The groups are shells around one centre, one inside the other: the same stretched ball of 5 dimensions in 7 sizes.
Some rows, each with its group after it:
[9.4,34.2,2.7,6.7,-5.5,-1.2,0.5,7.3,9.5,34.2,14.3] | S
[16.5,13.9,10.2,3.4,6.6,-27.9,-10.9,11.7,2.5,3.0,-5.1] | Q
[19.7,11.9,7.8,1.9,7.8,-27.6,-9.2,20.4,-0.9,-8.1,-3.0] | Z
[9.5,26.7,8.7,-1.4,-1.1,-24.5,-17.3,6.9,-1.2,26.8,-7.3] | S
[27.3,18.7,2.0,8.6,15.4,-46.5,-8.2,8.0,-1.4,0.4,-4.5] | R
[17.8,25.9,-5.5,5.3,6.4,-19.5,-10.4,16.7,5.5,-1.4,-5.1] | U
[24.2,23.4,6.7,8.2,10.1,-42.3,-3.9,2.9,-2.6,20.2,4.6] | R
[14.6,32.2,4.1,2.9,2.0,-31.3,-12.8,2.0,-1.6,32.6,-2.5] | Z
[9.8,25.3,2.5,5.3,1.0,-12.2,-12.0,8.0,11.0,14.1,-6.0] | G
[15.1,34.5,0.9,3.7,1.2,-25.7,-9.6,5.1,-0.4,30.9,1.5] | U
[26.2,20.8,-3.2,5.0,14.6,-43.9,-13.5,15.0,-3.4,-7.6,-10.2] | N
[9.8,24.9,8.4,2.5,-3.1,-9.8,-6.0,11.1,4.8,23.3,5.9] | G
[9.5,30.8,5.8,5.1,-2.4,-13.5,-7.2,3.0,7.0,33.2,3.8] | U
[19.6,33.1,3.7,4.0,3.1,-34.2,-5.5,4.9,-6.0,33.6,7.8] | Q
[7.7,32.2,-3.0,7.2,-2.0,-1.4,-8.8,7.8,15.4,18.9,-1.6] | Q
[26.3,30.1,-1.7,10.8,12.5,-45.4,-5.6,0.0,-0.5,20.4,1.1] | Q
[31.3,25.0,-7.9,11.8,16.7,-41.8,-2.7,12.5,0.2,-4.8,1.5] | N
[9.2,37.2,1.3,5.1,-5.1,-7.5,-4.7,4.9,6.7,38.1,8.8] | G
[22.4,13.6,3.9,1.8,9.9,-31.7,-10.2,22.6,-3.2,-12.2,-4.5] | G
[12.8,31.4,-0.4,7.5,2.7,-19.8,-10.6,2.2,9.1,23.5,-3.9] | R
[19.1,26.8,6.8,2.7,3.2,-31.8,-5.6,9.4,-5.8,24.7,6.8] | U
[12.8,35.7,1.3,10.2,-1.8,-9.8,1.4,1.1,10.2,37.3,13.7] | N
[27.3,25.3,3.3,6.8,9.5,-40.5,-0.3,10.7,-7.2,16.0,11.0] | Z
[29.0,14.6,-0.9,9.1,16.2,-38.9,-4.5,17.5,0.5,-15.7,-1.4] | Q
[25.4,17.1,3.4,2.0,12.6,-44.8,-12.6,16.8,-7.8,-4.5,-6.9] | R
[32.2,28.0,-8.0,12.1,16.3,-44.3,-1.2,10.1,-1.6,2.3,4.6] | S
[11.0,25.9,8.5,-0.1,-1.5,-20.1,-11.4,9.9,-0.7,25.0,0.0] | U
[26.3,19.2,5.3,8.4,10.7,-36.5,0.2,11.2,-1.9,7.0,8.8] | G
[20.9,27.2,-5.6,4.9,6.6,-23.0,-6.9,18.8,0.8,1.0,0.9] | R
[23.8,31.5,0.2,8.6,5.3,-28.3,3.5,9.1,-2.1,24.2,16.4] | N
[25.0,31.0,-3.8,11.5,11.7,-40.2,-5.3,0.8,2.4,18.5,0.6] | Z
[18.0,19.3,7.9,2.3,7.6,-37.3,-14.7,8.2,-2.1,10.4,-8.5] | U
[14.2,26.7,-3.3,2.1,3.7,-19.2,-15.1,16.1,3.7,3.6,-9.3] | Q
[23.1,19.5,10.1,4.5,9.1,-43.3,-7.1,6.7,-6.2,16.5,1.9] | R
[9.2,28.1,6.0,5.0,-3.6,-5.6,-3.9,8.7,8.6,26.2,7.7] | G
[30.3,23.7,-4.9,7.4,13.8,-40.2,-2.9,18.3,-5.3,-4.5,4.2] | N
[21.5,24.8,9.7,6.9,5.4,-35.2,-0.6,3.6,-3.3,28.5,11.5] | S
[11.4,24.0,0.7,6.0,3.9,-16.3,-13.8,8.0,11.3,7.9,-10.0] | S
[11.6,29.7,8.0,4.9,-2.7,-14.4,-3.0,4.7,4.0,34.6,10.2] | Z
[16.7,20.9,6.6,-1.3,5.4,-35.0,-17.0,13.3,-5.7,9.5,-9.3] | Z
[10.2,34.2,-5.5,4.0,-0.7,-9.8,-12.7,11.0,8.5,17.1,-4.9] | N
[22.1,20.0,9.9,-0.6,6.5,-41.4,-9.4,14.3,-11.9,14.0,2.0] | S

New rows, each followed by its group:
[23.2,20.4,1.9,11.4,10.0,-26.5,0.7,9.8,6.5,4.2,6.9] | Q
[26.8,18.6,-2.1,4.6,12.2,-34.9,-6.6,22.4,-4.0,-11.8,-0.6] | Z
[22.7,14.8,1.6,3.5,10.4,-29.5,-8.8,22.2,-0.9,-13.3,-3.6] | R
[13.8,38.9,-7.3,10.2,1.2,-12.2,-4.8,3.2,11.6,27.3,3.8] | Z
[18.8,14.6,5.8,4.8,6.9,-21.8,-5.9,18.1,3.5,-4.7,0.4] | G
[9.1,27.3,-2.3,4.8,0.3,-5.8,-12.3,12.5,12.8,8.0,-6.7] | Q
[23.1,25.9,-8.1,11.7,12.2,-27.3,-6.3,10.3,9.1,-2.9,-3.8] | N
[14.6,39.2,-6.2,7.4,-0.1,-13.5,-4.3,7.2,6.3,28.4,6.7] | G
[16.0,15.5,11.7,4.0,5.1,-26.7,-8.4,9.8,2.4,9.9,-1.0] | N
[25.3,26.5,-6.1,13.1,10.3,-22.9,3.3,12.6,7.4,2.1,9.9] | Q
[4.9,29.3,3.3,1.3,-6.2,1.1,-10.0,13.2,9.3,21.7,0.8] | Q
[26.7,20.2,-5.6,8.8,13.8,-32.0,-5.4,18.3,2.6,-12.7,-1.8] | G
[13.6,20.9,2.2,8.3,2.9,-7.5,-3.2,13.3,12.9,4.2,3.2] | S
[15.5,30.9,-6.5,12.5,3.7,-7.3,-1.0,8.2,16.0,11.6,5.2] | N
[10.5,34.2,-2.0,5.3,-3.7,-2.5,-3.5,12.3,8.4,23.9,8.2] | R
[16.0,28.8,-5.7,6.6,6.3,-21.5,-12.6,10.3,7.8,6.0,-8.3] | Z
[24.7,19.6,4.0,1.2,9.9,-41.3,-9.7,17.9,-9.6,1.7,-1.2] | G
[11.6,38.6,-5.7,4.6,-2.2,-9.6,-8.0,10.0,6.0,26.3,2.9] | N
[23.8,29.2,-8.6,10.6,9.5,-24.1,-2.2,13.5,5.8,2.4,3.9] | U
[27.7,19.5,6.2,4.6,14.3,-55.4,-11.1,6.8,-9.3,9.2,-4.7] | Q
[20.1,36.8,-3.1,10.5,5.8,-30.3,-3.7,-1.0,3.7,31.8,5.7] | G
[16.0,22.4,9.9,-1.6,3.8,-37.2,-16.0,9.4,-7.5,19.8,-6.3] | N
[29.1,16.8,-2.5,10.7,15.0,-32.9,0.1,18.2,2.7,-13.4,4.4] | S
[12.6,40.0,-4.8,7.9,-0.2,-16.1,-7.8,1.3,8.0,33.9,1.9] | Q
[27.6,15.6,-1.5,5.7,14.3,-36.7,-7.0,21.7,-2.3,-16.7,-2.9] | Z
[20.8,24.6,-1.6,0.7,7.7,-34.1,-14.2,17.9,-5.5,1.8,-7.1] | S
[11.3,26.0,1.2,8.3,1.4,-8.2,-6.1,7.7,13.9,14.2,0.4] | Z
[4.7,31.5,2.7,4.4,-7.4,6.0,-4.8,10.6,12.9,27.0,6.8] | S
[10.3,33.0,-0.4,0.3,-1.6,-16.6,-15.0,10.8,1.8,23.0,-5.0] | S
[7.7,33.5,0.0,2.8,-3.6,-8.0,-11.5,8.6,7.5,26.2,-1.6] | R
[9.6,24.2,7.8,3.5,-2.0,-9.7,-7.0,10.0,6.9,20.6,3.4] | R
[20.3,22.2,-0.6,9.0,6.2,-15.7,0.8,16.5,7.1,1.1,8.6] | G
[5.9,29.5,-1.4,2.7,-4.0,1.0,-11.7,14.7,11.8,13.4,-3.6] | N
[30.9,15.1,3.3,4.6,17.1,-54.2,-9.5,15.4,-9.8,-7.6,-4.6] | Q
[18.2,20.7,-0.8,2.3,7.7,-27.1,-14.6,17.8,1.2,-4.9,-10.0] | R
[23.5,27.0,-0.6,9.4,11.3,-40.0,-8.0,2.7,1.8,14.3,-2.6] | U
[20.0,36.0,-8.7,11.7,5.4,-18.3,-0.7,7.3,8.4,18.2,7.6] | R
[21.0,20.0,2.5,1.7,9.7,-38.1,-15.1,14.6,-4.1,0.3,-9.6] | U
[11.1,24.2,4.8,-0.9,-2.2,-10.7,-9.7,19.5,0.8,11.8,1.6] | Q
[20.1,28.7,-0.9,10.1,8.6,-31.9,-7.2,1.6,5.8,17.9,-1.5] | U
[13.7,25.7,1.2,9.1,2.4,-10.4,-3.3,8.6,12.2,13.3,4.0] | R
[21.0,23.2,8.6,2.0,6.5,-40.9,-9.3,8.1,-7.9,20.3,1.1] | U
[8.1,32.3,-1.6,5.3,-2.0,-5.7,-10.5,8.1,11.8,21.0,-2.5] | R
[28.3,28.4,-6.9,13.2,12.0,-30.2,3.5,11.2,3.6,5.1,10.7] | Q
[20.7,27.1,0.5,7.8,3.7,-17.4,3.2,14.9,2.4,13.8,15.0] | Q
[17.2,26.1,-3.5,9.0,7.3,-20.9,-8.7,8.6,10.1,5.5,-4.7] | U
[24.1,24.6,5.4,10.1,9.1,-36.8,0.0,2.9,0.2,21.1,9.1] | Z
[12.0,35.5,4.6,2.4,-1.9,-24.0,-10.0,1.9,-1.0,40.7,3.1] | N
[24.6,32.4,-3.5,7.6,8.3,-35.8,-3.6,8.2,-3.1,19.1,6.2] | U
[27.6,18.7,-1.2,11.0,13.2,-31.1,1.0,15.5,3.3,-6.5,6.5] | Q
